The same things were measured in two ways. Each way mixes the same 10 hidden numbers, adds some noise and spreads widely along 6 directions of its own, which tell nothing about the thing.
In the rows, 128 means zero.
Some things both ways: the first way, then the second way.
[116 127 136 113 135 153 153 122 139 133 149 130 125 110 122 153 144 110
 105 139  42]
[179  92 113  76 134 123 124 148 111 137 119 117 145 128 116 120 198 113]

[ 73  53 154 128 111 173  91  75 171 166 137  38  79 100 147 107 148 104
  95  74  64]
[121 144 140 168 149  75 153 104 105 120 114 122 143 132 160  97 107 141]

[159 144 120 112 115 143 129 149 102 115 106 125 137 158 136 109 145  74
 107 136 116]
[135 169 121 126 137 143 159 111 121 119  96 141 129 130 160  71 133 116]

[137 108  85 135 113 150 125 166 146 124 135 163 112  99 123 129 158 112
  69 163  88]
[118  98 105 159 128 125 143 113 128 133 117 130 165 174 154 121 175 129]

[149  95 187 123 114 152 160 131 115 147 117 126 157 103 104 123 136 140
 109 169  49]
[127 114 204 208  99 148 121  72 141 116 157 142 167  98 113 157  75 156]

[117 114 147 108 110 111 133  97 151 154 162  58 104 107 116 140 124 121
 136  92 114]
[123 119 115  92 122 101 129 175 127 130 139 105 120 125 159 113 148 108]

[151 126 153 136 137 130 136 126 133 157  95  94 116 175 139 125 143 115
 121 120 120]
[136 148 122 102 126 102 124 160 142 172 120 116 148 149 108 126 125 133]

[116  90 146 161 178 129 137  97  99 170 116  79 122 101 101 122 124 179
 112 111  67]
[135 148 133 137 116 170 108 100 114 126 135 117 107 129 145 124 123 118]

[132 103 147 146 124 138 121  98 127 115 117  81 125 111 135 142 157  91
  95 101 106]
[ 89  82 128 194 124 175 167  94 106 114  99 144 140 144 168  92 114 123]

[143 117 106 121 121 134 122 134 119 138 118 122 117 127 114 126 113 122
 121 152 106]
[139 108  83  80 149 176 113 158 108 124 159  99 108 127 134  95 172 132]

[129 128 148 143 131 152 162 125 125 113 111 181 148 164 148 182 165 118
  82 186 111]
[156 106 160 172 112 115 135  70  91 111 121 119 137 131 158 127  99 116]

[163  96 124 147 129 145 119 157  83 140  77 121 155 141 111 112 124 109
 130 145 110]
[133 177 157 165 112 142 135  64 130 108 147 131 153 139 151 124  97 140]

[157 107 133 172 151 108 102 121 113 154  75 122 119 151 142 147 104 174
  82 148 127]
[135 163 133 150 119 153 129  82  95 112 149 120 106 106 162  83  74 141]

[141 123 159 124 115 125 168 143 125 130 140 118 122  85 103 119 146 150
  73 184  53]
[146 145  85 117 151 159  94 132 144 146 117 124  93 129 103 162 115 129]

[140 122 141 113 114 142 138 126 110 131 140 130 160 126 131 150 130  96
 134 115  91]
[134 164 162 142 134 143  94 105 125 113 114 140 129 112 152 128 129 112]

[127 121 106 139 119 117 107 119 163 128 159 105 110 134 158 187 144  77
 103  66 107]
[144 160 122 134 172 164 104 134 122 149  83 122 139 131 139 126 135 122]

[126 110 165 100 100 158 130 113 156 141 120  94 124 147 126 118 157  81
 117 121 108]
[ 81 113  91 138 157 202 122 161 127 127 126 134 133 137 153  95 153 138]

[ 95  84 139 104 104 163 135 130 156 144 136 139 105 100 103 147 142  88
 110 156  52]
[119 105 106 142 150 245  71 103 106  98 148 147 150  84 135 152 136 160]

[108  67 155 138 156 164 117  68 128 153  91  89 103 132 103 128 150 120
  93 105  66]
[ 77  82 100 112 108 197 137 139 132 112 117 174 141 124 135 103 165 127]

[136  92  97 167 165 158 105 125 108 136  69 156 128 162 116 143 144 133
  75 153 103]
[124 144 109 138 119 131 138  83 120 129 131 134 135 166 109 126 137 143]

[165 150 160  98 104 119 168 164 122 128 157 134 147  83 109 131 127 117
 114 155  38]
[174 184 132  94 154 164  71 143 156 158 115 138 118  86  71 168 110 140]

[135 129 198  97  76 140 150 109 163 129 159 120 167 116 139 176 141 105
 116 137  93]
[ 95  80 155 177 120 145 113 127 124 107 140 144 132 115 151 127 128 128]

[114 120 103 108 133 165 126 110 152 143 127 132 100 136 120 117 160  87
 127 125 128]
[107  36 117 129 122 114 155 165 104 152 149 113 186 151 118 109 183 153]

[136  99 101 136 132 157 116 123 113 156 115 139 112 120 129  91 130 154
 106 148 129]
[147  61 153 123  93  47 154 149 126 131 166 123 172 123 113 141 152 142]

[167 132  95 141 148 137 105 128  62 130  85 120 119 150 162 107  96  96
 146 116 131]
[134 144 151 125 118  64  97 120 123 169  97 138 141 124  80 148 100 142]

[149 162 115 113 157  98 133 103 128 135 131 172 162 172 101 193 123 134
 127 112 155]
[113 142 136  84  90 165 118 135 122 114 149 155 107 100 127 110 151 119]

[184 188 163 123 156  92 159 128  73 118 106 110 168 177 130 152 108 133
 115 134  97]
[160 150 147 138 112 100 137  84 142 144 109 132 115 138  95 130 115 119]

Other things, the second way, with their names:
j_653: [159 175 109  40 142 139  97 180 180 133 124 155  79  79  63 161 136 118]
j_351: [ 93 139 119 135 139  99 142 138 160 108 128 143 130 131 140 113 136 131]
j_727: [167 106 136  99 118 184 110 128  98 132 123 124 112 105 116 137 132 109]
j_981: [145 106 141 116 152 133 135 175 123 138 135 102 130 114 130 114 136 123]
j_556: [167 124 180 110 100 156 125 136 134 130 154 136 133  86 100 125 131 126]
j_802: [151 108 154 144  92   4 170 105 132 139 120 124 145 157 116 144 120 120]
j_887: [131 120 105 112 158  95 112 134 131  98 141 104 140 152 152 148 176 117]
j_930: [ 92 116 197 182  97 138 140 105 139  89 159 154 147 109 154 116 122 129]
j_465: [ 77 115 112 156 121 201 101 144 131 143 154 135 139 126 128 140 107 159]
j_245: [190 162 150 126 164 132 116 114 152 114 137 116 127  99 116 146 135 125]
j_814: [131 135 140 114 160 120 116 170 116 140 119 109 157 131 149 105 162 124]
j_483: [125 135 116 135 147 138 134  99  92 115 126 119 155 152 156  88 162 137]
j_661: [119  91  98  82  96 154 137 170 122 115 156 131 106 119 152 114 154 108]
j_642: [ 91 143 149 154  97  56 118 102 113 139 120 142 140 139 141 105 106 139]
j_798: [117 151  99 127 136 146 118 112 133 114 157 112 130 156 141 154 135 136]
j_493: [126  95 105 143 129 146 161 122 129 135 143 127 186 157 120 129 146 157]
j_339: [184 174 108  53 177 176  92 176 130 149 163  83  97 110  86 134 145 136]
j_271: [153 100 137 130 109 124 124 106 107 137 142 118 162 123 121 124 137 141]
j_382: [131 161 130  80 122 110 126 157 138 107 129 144  75  84 143  97 119 106]
j_849: [188 181 164 133 139 158 129  73  83  97 148 102 140  80 172  86  89 135]
j_197: [ 70  97 103 172 135  82 132 128 143 113 124 141 185 186 167 146 161 140]
j_66: [111  99 134 212 149  95 116  98 115 148 162  88 172 177 128 145 119 174]
j_734: [139 163  74  33 132 147 110 154 126 146  93 151 118 128  86 137 153 120]
j_753: [193  99 137 123 140 181 103 102  98 116 136 122 103  68 104 137 118 134]
j_181: [ 98  96  88 164 140  54 108 128 130 160 138  81 135 209 125 177 145 138]
j_533: [156 115 131 132 127 186 140 126 137 106 137 119 118 127 171 107 160  96]
j_572: [134 100 122 131 149 175  79 133 133 125 141 134 112 110  75 203 123 144]
j_246: [149 129 136 160 174 212 127 130 125 138 137  99 124 132 121 125 114 138]
j_750: [ 67 133 133 132  84  54 141 145 162 137  84 174 115 143 150 100 142  99]
j_453: [110 180 145 144 112  21 145  88 136 132 104 145 144 165 120 124 108 134]
j_275: [139 166 139  93 125 141  95 152 174 140 124 151  71  87  62 170  97 120]
j_918: [107 111  81 136 196 162 123 158  97 106 134  85 118 171 190  94 183 117]
j_338: [170 112 148 104 145 155 120 137  99 124 127 117 159 101 124 124 141 131]
j_262: [113 116 123  92  65 157 134 108 107  89 143 183 137  81 150 105 125 131]
j_545: [144 130 110 128 159 177 106 138  98 154 134 106 154 115 127 117 129 160]
j_330: [ 99 126  98 117 122 183 138 154 146 109 140 176 143  98 123 139 105 155]
j_998: [135 130 155 128 115  97 130 124 102 127 114 132 136 112 159  83 124 119]
j_359: [112  92  93 204 188 180 160 100 141 100 111 133 163 169 152 123 182 143]
j_63: [121 131 136 160 166  87 109 115 115 125 131  99 169 156 152 124 154 143]
j_405: [167 129 162 122 115 104 160 114 100 128 147 111 134 100 132  90 117 133]
j_463: [134 152  98 113 138 108 105 114 109 132  94 123  76 146 135 133 120 102]
j_20: [212 116 163 169 165 166 143  81 105  80 160 116 161  81 130 152 106 153]
j_11: [134 145 163 128 114 127 128 123 140 118 144 126  92  96 128 112 105 114]
j_34: [126 132 138 145  97 146  72 104 144 155  90 175 111 101  72 204  72 131]
j_428: [126 101 129 152 101 125 144  91 102 129  93 149 129 121 148  92 118 118]
j_804: [110 177  87  79 143  90 153 156 154 130 115 135 113 146 124 105 149 123]
j_825: [127 136 135 119 121  88 132 136 150 129 127 140 129 106 108 136 102 139]
j_446: [122 137  78  76 130 194  98 167 164  90 133 158  73 107 157 135 169  90]
j_529: [137 135 143 115 136 144 114 132 107  97 152 124 122  85 161  89 121 130]
j_154: [156 169 160 145 124 102 124  70  89 119 108 122 151 121 156 112  98 127]
j_756: [148 140 140 130  83 114 151  93 102 129 148 106 145 152 164 110 105 120]
j_110: [142 114 171 127  97  51 155 121 111 143 106 127 132 115 134  79 115 113]
j_15: [127 148 118 126 111 157 101  95 126  97 134 143 109 106 154 149 109 119]
j_574: [140  69  93 146 120  45 138 112 129 141 126 105 143 188 119 183 151 125]
j_966: [ 93 114 142 208 106 172 120  70 168 112 142 156 144 173 117 193 129 133]
j_922: [184 123 133  39 129  37 100 190 139 141 142 103 168 125 117 143 203 112]
j_214: [ 94 108 110 127 114  85 130 139 128 151 126 113 123 179 118 138 140 123]
j_313: [ 88 177 104 111 165 152 117 141  95 137 132 105  94 151 140  72 135 138]
j_239: [151 145 126 101 129 151 106 143 130 138 142 130 170 101 123 139 135 150]
j_685: [121 147 142 171 100 123 170  87 126 143 131 116 119 170 138  97 112 124]
j_84: [100  73  99 120  83  68 143 123 136 140 146 134 131 166  87 176 133 137]
j_583: [ 95 120  84 125 141 154 124 128 157 118 120 157 133 152 103 169 145 139]
j_150: [123  96  63 111 206 180  86 183 115 117 161  84 119 139 137 159 169 144]
j_348: [143 169 149  89 124 150 138 136 116 101 142 147 109  54 126  86  96 138]
j_242: [138 118 145 170 204 223 104 124 101 113 138  87  99 108 140 107 134 131]
j_848: [153 137 157 137 157 154 136 110  81 111 102 114  88  73 158  49  97 113]
j_946: [102  87 119  90  73  91 122 161 124 148  93 174 142 124 123 133 141 114]
j_561: [124 136 126 120 110 101 138 135 153 133 129 131 141 160 130 149 145 117]
j_91: [108  84 107 158 166 218  77 164 131 169 125 127 155 110  94 141 126 169]
j_546: [130 133 105 152 142 238 106  89 119 117 133 150 157 119 108 169 104 164]
j_101: [155  60 127 134 148 192 146 151 124 150 113 127 139 128  87 127 152 132]
j_373: [125 145 127 131 144 203  80  98 135 141 111 155 139 123  74 162 136 148]
j_236: [162  86 140 127 122 137 159 114  77 123 141  92 156 147 161  83 173 115]
j_499: [143 146  99 108 113 127 122 138 131 163 131 118 155 151 114 153 110 142]
j_408: [185 169 133  90 153 152 121 122 119 109 105 142  96  74 124 114 125 114]
j_522: [122 120 145 139 110 101 128 132 130 143 106 130 109 134 126 150 114 104]
j_870: [128 117 171 122  91 164 106 135 116 118 149 153 124  79 124 132  98 128]
j_189: [121 155 134 119 128  74 122 136 149 130 158 125 128 134 107 131 131 147]
j_185: [159  88 137 124 123 118 155 123 129 130 115 146 134 100  84 137 128 135]
j_601: [162 130 143 107 138  17  98 153 144 166 104 100 134 157 103 171 161 105]
j_599: [133 124 141 189 176 169 117 113 117 135 133 102 158 143 134 125 119 152]
j_869: [124 115 134 115 174 187 128 168 104 124 132 107 104  91 128  87 122 127]
j_265: [160 125 115 124 171  80 144 144 148 140 128 102 146 162  99 154 154 136]
j_482: [130 119 125 122 140 120 159 122  75 110 136 100 143 134 183  44 158 124]
j_983: [126  94 146 104 123 165 135 185 148 111 153 130 121 105 146 110 166 105]
j_459: [161 149 118  99 117 146 125 104 101 115 124 129 121 120 151 125 140 113]
j_816: [161 132 124  75 128 122 124 146 160 121 113 159 121 108  74 179 155 115]
j_115: [153 151 157 110  89 179 108  99 100 104 120 148 123  97 170 125 127  95]
j_990: [ 89 152 110 132 172 152 123 142 118  97 137 121 100 121 167  84 147 128]
j_526: [111 159 115 117 137 201 131 141 121 117 120 130 105 111 172  97 116 111]
j_677: [144 110 113 104 144 115 127 138 129 117  88 141 140 123 134 136 157 107]
j_491: [164 172 187 119 108 176 163 103 108  79 168 118 119  72 183  48 102 115]
j_75: [158 107 155 139 134  31 146 125 116 155 104 111 148 126  96 146 111 137]
j_863: [139 152 117  89 162 200 127 165 106 138 144  97 137 111 144  65 135 138]
j_883: [124 134 144 108 138  83 106 149 130 117 145 118 127 105 134 124 154 125]
j_85: [113 141 114 144 183 150 146 135 130 121  90 128 125 140 145  88 147 123]
j_889: [131 119 166 156  94  37 177 102 141 113 172 131 195 131 125 147 109 163]
j_343: [106  88 100 117 156 133  82 165 155 159 147 125 179 154  67 179 181 167]
j_576: [154 156 128 108 137 147 135 143 171 151 135 144 128 110  59 155 123 148]
j_227: [153 163 103 109 136 168 101 106 108 122 137 115 140 134 148 144 122 131]
j_886: [ 79 146 191 180  91 162 124  94 109 103 136 160 130  97 168  91  76 129]
j_970: [ 98 115 169 147 101  78  86 133 132 122 117 149 106 101 138 157 113 111]
j_912: [128  84 139 135 138 148  94 139  91 130 122 119 124 107 130 134 112 129]
j_470: [135  97  92  86 124  85 148 178 150 151 128 116 142 153 115 144 175 121]
j_107: [ 89 102 101 156 132  92 144 120 115 139 117 124 122 181 118 136 122 136]
j_228: [117 142  89 121 178 112 115 143 142 126 158  99 115 170  93 167 143 149]
j_97: [110 110 125 101  77 118 131 131 147 127 146 164 106 109  90 132 125 133]
j_968: [146 153 111 143 174 105 112 110  89 122 136  74 101 166 159 118 118 122]
j_567: [154  94 116 180 191 218 113 110  98 135  94 121 117 105 123 114 117 143]
j_143: [111 120 130 176 130 163 102 109 119 144 101 125 138 138 158 133 107 123]
j_909: [165 158 148  92 116 145 153 127 118 105 152 145 109  64 114 102  93 138]
j_801: [164 103 103  97 168 163 116 181 140 164 114  97 111 135  98 154 157 114]
j_805: [127 101 110 121 124 128 154 157 119 114 150 115 128 125 172  91 155 120]
j_30: [162 149 119  87 108  88 152 121 147 151 104 134  96 141  79 132 123 110]
j_402: [ 98 147 124 141  67  95 108  94 159 161 105 155 125 168 109 185 108 117]
j_96: [ 81  99 145 163 127 162 111 158 136 145 133 140 153 128 130 137 129 142]
j_920: [130 137 135 160 149  91 146 103 108 145  88 110 119 155 124 135  95 122]
j_512: [129 136 137 127 138  89 151 157 138 112 172 102 144 128 149 128 121 140]
j_754: [117 180 163 191 136 100 141  92 124 165 113 114 151 161 128 102  96 147]
j_21: [ 97 142 100 117 132 173  91 133 119 151  95 131  95 151 129 124 141 108]
j_379: [128 182 116 143 142 156 135  84 136 113 133 131 128 153 126 142 106 139]
j_178: [126 114 150 166 115 117 111 104 114 142 135 107 132 165 135 137 137 119]
j_445: [ 81 128 143 154 118  84 133 133 124 134 100 164 153 117 141 103 120 142]
j_809: [176  90 145 137 117 126 129 102  97 118 151 112 160 121 140 133 150 133]
j_688: [ 64 117 105 174 140 167 116 126 118 144 159 103 102 178 133 109 122 146]
j_861: [122  85 114 102 123 116 148 169 131 155 110 114 118 150 116 116 153 106]
j_720: [172 137  95  97 193 167 126 139 103 131 112 104 128 122 115 109 148 135]
j_235: [ 82 122 137 160 144 203  73 125 117 115 115 133  55 113 149 128 130  98]
j_877: [ 98 142 115 113 152 210 110 152 103 124 127 125 130 105 161  84 118 136]

Some of these things the first way, each followed by its name:
[147 155 147 116 166 149 168  89  82 138  90  99 126 224 136 101 157 111
 133 132 162] -> j_861
[145 125 120  91 110 178 167 124  83 106 145 150 160 101 103 100 157  96
 127 163  87] -> j_242
[152 187 156 113 152  75 166 126 104 139 125  80 143 188 119 162 120 105
 157  99 149] -> j_402
[123 109 178 114 128 140 149  98 123 122 110 102 144 137  92 142 163  99
  93 125  93] -> j_583
[131  99 146 131 119 145 105  99 137 157 109  52 135 135 126 117 125 111
 149 104 131] -> j_688
[137 112  61 156 134 111  88 100 134 117 148 121  88  98 156 167 118 120
  80  84 125] -> j_75
[125  82  91 146 166 165  88  82  98 154  83 100 115 134 117  97 129 117
 130  93 131] -> j_313
[137 138 180 127 150 129 176 144 100 115  93 131 163 122  85 137 167  90
 114 153  87] -> j_546
[135 117 139 124 122 152 149 123  98 109 120 134 163 105 107 115 160 108
 105 150 127] -> j_918
[149 130 204 122 145  98 145  88  99 146 110  60 129 118 112 118 106 155
 106 112  79] -> j_825
[126 119  99 123 147 140 144 113 117 148 117 116  94 165 113  97 155 136
  99 138 141] -> j_470
[ 79 103 165 144 153 141 145  86 157 170 144  90 138 152 131 191 156 116
 139  74  99] -> j_115
[137 143 130 127 141  95 142  97 148 129 131 132 126 171 114 185 155 120
  91 104 158] -> j_526
[150 125 109 149 124 126 138 162 123 134 107 124 131 134 120 148 138 103
 135 157 135] -> j_756
[144  92 128 166 146 139 104 108 115 150  98 134 115 128 158 142 116 154
  85 130  96] -> j_998
[ 94  67 127 155 127 186 133 107 152 140 109 164 115 141 129 158 173 142
  58 188  97] -> j_968
[124 126 140 104 152 127 145  82 112 152 127 158 126 153 105 147 118 166
  96 135 104] -> j_883
[137 104 185 131 121 124 131 106 141 141  89 105 137 138 112 126 162 122
  83 125 130] -> j_330
[149 139 185  90 114 160 160 127  94 159  99  89 174 208 118 100 131  99
 172 140 128] -> j_491
[162 133 172 141 151  86 149 122  80 136 132  54 170  73  88 121 119 140
 138  84  92] -> j_561
[168 124 107 164 165 113 111 104 119 161 107 154 156 183 143 182 114 173
 102 104 139] -> j_556
[103 120 175 102 137 130 162 107 121 156 115  69 135 165  82 128 149 106
 142 119 114] -> j_798
[161 153 164 122 123 128 150 122 110 132 117  79 173 184 138 136 149  86
 146 101 147] -> j_246
[108 109 156 119 127 143 117  72 138 145 103  79 147 203 121 157 145  95
 122  92 151] -> j_228
[136 133 121 134 157 128 124 121 107 123  95 154 141 148 119 162 131 105
 102 128 107] -> j_483
[140 121  92 132 137 149 134 143 119 141  98 168 102 174 133 142 133 113
 109 174 111] -> j_271
[127 104 119 149 165 136 103  88 116 144  91 124 110 154 134 148 123 131
  96 113 114] -> j_482
[155 120 134 115  94 139 137 112 155 136 145 143 161 167 135 165 150 122
 113 127 148] -> j_983
[142 143 158 133 166 117 161 132  68 148  89 127 143 161 115 126 119 138
 126 148 103] -> j_849
[154 139 169  77  94 138 149 115 115 141 141  88 150 161 119 110 124 105
 133 122  91] -> j_653
[108  92 127 124 125 143 150 124 130 141 141  97  93  71  94 107 146 141
 101 164  74] -> j_181
[113 105 165 117 101 133 109  91 197 153 141  99 124 153 135 181 144 113
  94 103 100] -> j_909
[134 120 147 156 160 121 123  92 120 145 101 111 115 140 153 149 136 130
 108  99 130] -> j_946
[136 115 140 118 116 126 136 123 125 146 148 117 143 138 126 148 124 146
  86 122  72] -> j_245
[144 143 147 120 123 105 132 120 114 149 128  83 138 136 127 109 123 139
 123 114 146] -> j_805
[134 118 110 121 130 137 125 102 116 120 140 126 149 142 122 161 145 102
 105  92 113] -> j_816
[117 126 135 153 162 120 143 107 156 131 144 147 139 102 111 206 150 138
  88 125  68] -> j_236
[157 130 137 125 111 114 128 117 150 130 138 136 146 126 133 168 145 108
 117 106 144] -> j_96
[122  88 103  90  83 160 105 117 124 123 152 103 125  63  99  93 127  92
 119 119  91] -> j_990
[150 166 142 124 148 100 165 108 104 123 148  88 143 150 128 145 147 121
 123  95 136] -> j_801
[112 103 159 120 138 170 173 136 116 126 117 155 118  90 101 128 161 109
  93 189  26] -> j_154
[104 115 125  98  99 153 127 105 161 133 131  84 102 162 118 140 149  67
 142 130 136] -> j_84
[140 113 108 113 108 149 111 112 160 146 119 152 115 174 128 152 127 126
  94 158 120] -> j_97
[118  88 133  90 100 185 127 126 137 152 115 104 104 145 113 104 139  63
 149 133  72] -> j_343
[ 99 115 208 129 158 134 167 111 114 163  95  62 139 160 108 134 149 107
 148 115  90] -> j_227
[128  94 161 130 132 148 141 105  86 119 127  73 121  73 121 109 135 107
 107 111  48] -> j_677
[161 132 114 112 125 142 138 140 119 137 121 135 136 155 111  99 149 120
  97 140 109] -> j_576
[ 99  60 125 153 107 183 111 121 145 141 124 131 134 133 146 141 166 115
  74 134  95] -> j_20
[ 97  65  73 156 117 176  98 133 158 160 138 132  97 113 145 143 139 119
 101 133  89] -> j_809
[133 167 141  48  81 141 142 124 148 122 139  90 125 213 120 116 152  33
 143 114 154] -> j_804
[175 127  59 161 128 122 108 160 132 122 120 153 136 129 124 144 139 134
  86 146 138] -> j_685
[154 122 146 144 164 117 113 104  78 153  78 109 124 135 137 115  92 149
 122 123 114] -> j_642
[162 144 117 130 141 121 135 150 107 120  84 140 135 167 111 126 152  90
 108 143 146] -> j_493
[132  90 119 134 120 149  87  98 153 173  96 136 119 202 144 148 122 146
  91 125 140] -> j_189
[155 151 175  90 121 144 162 112  88  99 117 114 154 136 115 109 155  83
  98 133  82] -> j_85
[143 157 157  99 156 127 163 127  72 112 107  83 141 110  91 105 137  61
 160 112  80] -> j_734
[143  87 154 145 125 137 104 118 119 129 106 105 137  71 116 138 121 121
  84 120  44] -> j_453
[147 141 124  97 121 145 172 114  82 106 169 152 166  76  97 124 133 130
 131 157 101] -> j_235
[145 146 170 131 137 145 159 109 140 120 128 117 158 152 142 157 178 105
  96 123  93] -> j_101
[188 144 127 125 132 105 138 152 101 117 103 131 143 113 102 136 121 105
 131 137 109] -> j_863
[105 113 205 106 117 159 173 110 136 149 150  65 123  96 129 115 158 102
 132 130  39] -> j_34
[137 125 170 118 122 132 154  97 140 142 143  98 137 124 128 136 152 128
 114 117 106] -> j_981
[151 111 149 119  89 147 109 115 142 135 118 118 160 156 147 168 128  73
 152 106 140] -> j_886
[132 125 122 140 154 140 122  92  96 138 108 137 131 188 153 144 133 137
  81 113 122] -> j_408
